There are 4 ways to turn a row about zero (a turn may also mirror it). The second row of each pair is the first, turned, with some noise. The first 36 pairs use one turn. New pairs use 3 turns, one after the other, and a turn may come again.
Some pairs, each with its turns in order after it:
|  240 | -107 |    0 | -247 |    7 | -189 |  203 | -294 |
| 126 |   1 | 475 |  46 | 176 | 149 | 100 | -61 |
Z472

|  -53 |   70 |   41 |  100 |   29 | -468 | -138 |  337 |
|  305 |  344 |  -85 | -127 | -198 |  103 | -257 |   19 |
Z472

|   54 |   90 | -226 |  271 | -142 |  302 |  335 |  224 |
|  341 |  249 | -407 |  -30 |   92 |  141 |  106 |   34 |
Z584

|  186 | -132 |  -23 | -255 | -330 |  -94 |  -31 |   62 |
|  201 | -141 |  163 |    6 |  257 |   42 | -269 |  -61 |
Z472

| -100 |   81 | -178 |  163 | -235 |   93 | -177 |  306 |
|  111 |    4 | -407 |   98 |   -6 |  -95 | -214 |   55 |
Z472

| -129 | -227 |   89 |   39 |  -18 |   37 | -167 | -127 |
| -161 |   52 | -191 |  104 |   89 |   35 |  -30 |  178 |
Z399

|  -28 | -447 | -258 |    7 |  155 |   -7 |  196 |   71 |
|  178 |  -71 |  113 | -129 |  -43 |   73 |  482 |   39 |
Z177

|   67 |   53 | -348 |  331 |  -59 | -193 |    8 |   60 |
|  318 |  156 | -137 |  320 |  -77 |  -59 |   54 |  140 |
Z472

| -71 | 108 | 127 |  56 | 164 | -27 | 512 |  73 |
| -344 |  287 |  -65 |  -98 | -141 |   67 |  245 | -101 |
Z177

|  -68 |  -97 |  224 |   63 | -165 | -231 |  150 |  296 |
| -204 |  133 |  283 | -283 |   20 |   17 |  -22 |  138 |
Z177

|  -22 | -112 |   95 |  218 |  147 | -417 |   48 | -127 |
|  218 |  249 |  263 |  -58 | -328 |  -57 |   19 |    3 |
Z472

|  123 |  135 |  153 | -301 |  354 |  213 |  175 |   59 |
| -298 | -191 | -132 |  -38 | -165 |   47 |   55 | -401 |
Z177

|  -83 | -283 |  231 |  -21 |  -44 |  -77 |   -3 |  448 |
|  195 |  337 | -269 |  -34 |  -86 |   37 |  288 |   39 |
Z399

|  -29 | -160 | -123 | -128 |  193 |  506 | -370 |  -91 |
| -220 | -115 | -268 | -180 |  317 | -334 |  319 |  -51 |
Z472

| -179 |  121 |  431 | -274 |  140 |   23 |  -63 | -198 |
| -121 | -323 |  388 | -184 |  -30 |  -31 |  245 |  -13 |
Z584

| -233 |  -35 | -106 |  349 |   50 |  -47 |   17 |  381 |
|  -71 |  155 |   48 |  175 | -233 | -108 |  467 |   36 |
Z399

| -173 | -162 | -245 |  -55 | -102 |   58 |  111 | -335 |
| -224 | -154 | -123 |  304 |  142 |   16 | -197 | -127 |
Z399

|  186 |  111 |  -49 |  -20 | -166 | -471 | -117 |  -52 |
|  -21 |  -26 |    8 |    3 |  214 |  392 | -211 |  249 |
Z177

| -144 |  255 | -156 |  156 |  409 |  106 |  172 |  248 |
|   34 |  -73 | -322 | -332 | -249 |  363 |   57 |  145 |
Z584

| 202 |  97 | 379 | 240 | 213 | 224 |  62 | 280 |
|  127 | -186 |  -51 | -443 | -154 |  -74 |  394 |   82 |
Z399

|  -72 |  243 |  192 |  387 | -283 |   51 |   38 | -360 |
|  -63 |  224 |   78 | -264 |  423 | -222 |  277 |  241 |
Z584

|  201 | -113 |   43 |  219 |   93 |  167 |  -12 |   38 |
| -112 | -168 |  -74 |   53 |  116 | -227 |  148 |   98 |
Z177

| -178 | -214 |    4 |  139 |   84 | -282 | -140 | -226 |
| -300 | -136 |   26 |  -50 |  193 | -112 | -274 |  102 |
Z584

|  277 |  -18 | -126 | -167 | -501 |   51 |  -33 |  -40 |
|  211 |  101 |  -34 |   18 |  313 | -327 | -306 | -184 |
Z399

| -363 |  321 |  234 |   21 |  186 |  134 |  120 |   60 |
| -413 |   45 | -187 |  -42 | -318 |  241 |   -4 | -164 |
Z472

|  -85 |  405 | -119 |  -72 |  194 |  410 | -242 |  -41 |
| -176 |   10 | -228 | -189 | -385 |  -62 |  521 |   52 |
Z584

|  150 | -366 |  -78 |   82 |  237 |   92 | -324 |  135 |
| -340 |   92 | -133 |  173 | -104 |  170 | -156 | -323 |
Z584

|  -39 | -356 |   46 | -175 |   80 |  -49 |   20 |  147 |
|  104 |  146 | -380 |  108 | -152 |   93 |  -54 |    2 |
Z399

|  278 |  315 |   -6 |  -53 | -126 |   87 |  -50 | -231 |
|  163 | -279 |   -4 |   71 |   70 |  271 |  215 |  -67 |
Z472

| -106 |  -20 |  476 | -398 |   40 |  229 |  286 |   24 |
| -343 |  -62 |  134 | -156 | -505 |  -75 |  -70 | -249 |
Z177

|  179 | -176 |  -98 |  -36 | -284 | -269 |   30 |   33 |
|  333 |  125 |  -67 |  226 |   93 | -124 | -115 |   -3 |
Z399

| -306 | -266 |   65 | -293 | -305 | -292 | -279 |  253 |
|  295 |   -8 |  496 | -361 |  -41 |  152 | -268 |  106 |
Z177

| -181 |  249 |  264 | -192 |  238 |  -24 |  153 |  -70 |
|   34 | -276 |  188 | -205 |  -72 |  159 |  150 |  146 |
Z584

|  158 |  306 |   36 | -302 |  250 |  253 |   59 | -163 |
| -164 | -227 | -206 |  189 | -179 |   52 |  -96 | -440 |
Z177

|  183 |  421 | -121 |   74 |   19 | -124 |  -55 |  268 |
|  141 |  353 |   11 | -138 | -367 |   84 |   33 |  185 |
Z584

| -224 |  245 |  -56 | -156 |  -58 |  -20 |   29 |  172 |
| -101 |  246 |  193 |  -54 |   33 |  145 |   67 | -197 |
Z399

New pairs, each followed by its turns in order:
|   -6 |   24 |  213 |  220 | -142 |  244 |  117 |  -43 |
|  149 |   -9 |  -97 | -328 |  170 |  110 | -155 | -111 |
Z177 Z584 Z472

|  129 |  -26 | -242 |  173 | -111 |  185 |   58 |  -83 |
| -101 |  -58 | -209 |  -14 |  -21 |  179 |  120 |  245 |
Z584 Z177 Z584

|  115 |   -5 |  251 | -426 | -177 |  112 |  238 |  322 |
|   89 |  -11 | -190 | -151 |   47 |  -85 |  367 | -529 |
Z177 Z399 Z177

|   52 |  159 |  251 |  259 | -255 |   65 | -239 | -151 |
| -386 |  252 |  -97 |  -47 |  119 |   -1 |  -83 |  237 |
Z472 Z584 Z584

| -160 |  -77 | -371 | -167 |  256 | -227 | -182 |  251 |
|   81 |  -21 | -307 | -215 |  360 |   22 | -366 |   49 |
Z399 Z177 Z177

|   28 |  -38 |  -37 |   40 |  170 | -177 | -217 | -367 |
| -199 | -298 |   16 | -214 | -117 | -143 |  -35 |  192 |
Z472 Z472 Z472

| -240 |   58 |  141 |  138 | -388 |  -97 |   -1 | -379 |
|  254 |  270 |  -32 |  161 |  -10 |  -10 |  370 | -272 |
Z584 Z399 Z584

|  341 | -260 | -164 |   49 |  121 |   91 |  253 | -300 |
|  -35 |  249 | -156 |  182 |  -12 |  166 |  321 |  371 |
Z177 Z399 Z177

|  -17 |  -52 | -355 |  125 |   81 |  -38 |   96 | -281 |
|  137 |  275 |  -33 | -154 |  170 |  231 | -217 |  101 |
Z399 Z177 Z472

|  181 |   29 | -110 |  248 |  184 | -142 |  373 |   -2 |
|   54 |   77 | -197 |  -21 | -297 | -223 | -255 | -274 |
Z177 Z584 Z399

|  -43 | -100 |  -15 | -621 |  147 |  280 | -125 |  -91 |
|  245 |  144 |  325 |  298 | -117 |  -49 | -364 | -254 |
Z399 Z584 Z472

| -341 |  -45 |  277 | -134 | -202 | -195 |  -82 |  342 |
| -207 |  205 | -109 | -342 | -171 | -132 |  -76 |  332 |
Z584 Z584 Z177

|  -82 |  136 |  100 |  -34 |  -32 | -262 |  267 |  231 |
|   95 |  -24 | -142 | -109 |  196 |  215 |  -21 | -334 |
Z399 Z472 Z584

| -153 |  298 |  179 | -167 |   59 | -146 |   90 |  -96 |
|   -8 |  -62 |   46 |   70 |  157 | -320 | -241 |  113 |
Z399 Z177 Z584

| -250 |    4 |  -62 | -143 |  -91 |  194 |  -59 | -209 |
|   13 |   81 |   49 |  314 | -121 |  -97 |   84 |  159 |
Z399 Z177 Z584

| -106 |   56 |   67 | -307 | -185 |  128 |   41 |  266 |
|  304 |  222 |  166 |  -66 | -173 |  118 |   41 |   99 |
Z472 Z584 Z177

|  148 |  -21 |  174 |   34 | -112 |  175 |  141 |  131 |
|   -5 |   -1 | -263 | -150 |  126 | -110 | -162 |  112 |
Z584 Z177 Z584

|  -66 |  347 | -208 | -435 |  153 |  -12 | -463 |   84 |
|  -57 |  231 |  -50 |  453 |  -23 | -333 | -364 |  361 |
Z472 Z584 Z472

| -327 |  203 | -286 |  -52 |  -65 | -116 |  307 | -414 |
| -103 |   -8 | -155 | -358 |    9 |  240 |  238 | -497 |
Z472 Z584 Z177

| -132 |  182 |   91 |  233 |  363 |  -88 |   20 | -143 |
| 153 | 119 | 338 | 115 | 321 |  42 | 101 | 223 |
Z177 Z584 Z177

|  -52 |  157 |  -70 |  349 | -284 | -147 |  -26 |   94 |
| -101 |  257 |  -79 | -159 |  270 |  -65 |   -4 | -313 |
Z177 Z584 Z399

|  178 |   75 |  238 | -122 |  390 |  131 |  216 |  114 |
|  131 |   96 | -236 |  303 | -339 |   50 | -155 |  272 |
Z177 Z584 Z399

|  208 |  215 | -308 |  185 |  -75 |  221 |  176 |  282 |
| -108 |   47 |  -82 |  126 | -458 |  -68 |  353 |  145 |
Z584 Z177 Z472

| -225 |   24 |  340 | -172 |  114 |  -43 | -207 |    4 |
| -220 | -186 |  159 |   75 |  238 |  168 |  -68 | -119 |
Z584 Z584 Z584

| -79 | 204 | 310 | 133 |  50 |  33 | 110 | 270 |
|  402 | -118 | -196 |  -40 |  134 |  157 |  133 |  -13 |
Z472 Z472 Z177

|   46 |  116 | -203 |   54 | -160 |  212 |  201 | -295 |
| 177 | -25 | 408 |  30 | 162 | -53 | -48 | 188 |
Z399 Z472 Z584

|   49 | -137 | -294 |  252 | -260 |  -76 |   91 | -305 |
|  450 | -160 |  -61 |  152 |  227 |  139 |  -44 | -154 |
Z177 Z399 Z399

| -113 | -109 |  -85 |  486 | -100 | -103 |  284 |   21 |
| -447 | -174 |  209 | -114 |  108 |  261 | -119 |  -70 |
Z177 Z177 Z399

|  218 | -107 |  -87 |  -13 |   61 |   10 |  -15 |  246 |
|   51 |   75 |  -32 |  111 |  136 |   69 |  -66 | -265 |
Z177 Z177 Z399

|   53 |   25 | -148 | -134 |  -83 |  236 |   89 |  -94 |
|  -31 |   20 | -103 |  184 |   33 | -184 |  164 | -121 |
Z472 Z399 Z399

|  -93 |  -71 |  127 | -456 |  159 |  254 | -147 |  331 |
|  529 |   72 |  -59 |  407 |   98 |  -90 |    0 | -136 |
Z399 Z584 Z399

|  207 | -225 | -107 |  100 | -119 | -174 |    8 | -154 |
|  363 |  140 |   59 |   73 |    1 | -124 |  130 |    0 |
Z399 Z399 Z399

|  390 |   28 |  -10 |  182 |   27 | -157 | -381 |  313 |
|  171 |  568 |  -94 |  -32 |  222 | -168 |  218 |   35 |
Z472 Z584 Z584

|   76 | -247 |  -20 |  108 |  -23 | -294 |  327 |  146 |
|  215 | -176 | -169 | -259 |  158 | -252 |  162 |  149 |
Z584 Z584 Z584

| -314 |   39 |  106 | -283 |   68 |  102 |  -81 |  461 |
|   91 | -318 |   48 | -221 |  -12 | -258 | -479 |  171 |
Z472 Z177 Z399

|  -80 | -441 | -306 |   94 |  -85 |  107 | -219 | -151 |
|   11 |  250 |   32 | -452 | -181 | -197 |  219 | -123 |
Z177 Z177 Z177

| -146 |  294 | -182 |   50 | -236 |  252 |  123 | -636 |
| -334 |  159 | -492 |  345 |  147 | -205 | -360 |  152 |
Z399 Z399 Z472

|   25 | -144 |  299 | -197 |   -9 | -273 |  -49 |  484 |
|   34 | -129 |   68 |  -24 |  -54 |   93 | -502 | -379 |
Z472 Z399 Z177

|  -57 |    1 |  171 | -216 |   42 | -234 |   54 |   17 |
|  245 |  -55 |  104 |   71 |   47 |  -31 | -116 |  210 |
Z472 Z177 Z177

| 103 | -68 | -27 | 558 | -86 | 160 | 198 | 128 |
|   50 | -459 | -174 | -165 |  332 | -247 |  -20 | -100 |
Z399 Z584 Z177

|   60 |  356 | -153 |   62 |  172 |  -10 |  150 |   36 |
|   35 |   84 | -359 | -156 |   73 |    9 | -191 |  -27 |
Z472 Z472 Z584

|  -13 |   32 |  226 |  155 | -328 | -134 | -219 | -222 |
|  -36 |   -8 |  -13 | -109 |  -43 | -146 | -314 |  307 |
Z472 Z177 Z472

| -98 | -69 |  53 |  -1 | -96 |   6 | 334 | 205 |
|  -71 |  322 |  -80 |  118 |   25 | -216 |  104 |   79 |
Z584 Z584 Z177

|  104 |  -21 |  204 | -268 | -181 |  107 |  213 |  117 |
|  -40 |  146 | -152 |  173 |  252 |  -57 | -211 |  128 |
Z177 Z472 Z399

|  -64 |  208 | -103 | -104 |  454 |    1 | -340 | -200 |
|  -69 |  249 | -381 | -256 |  126 |  -66 | -323 |  149 |
Z177 Z584 Z584

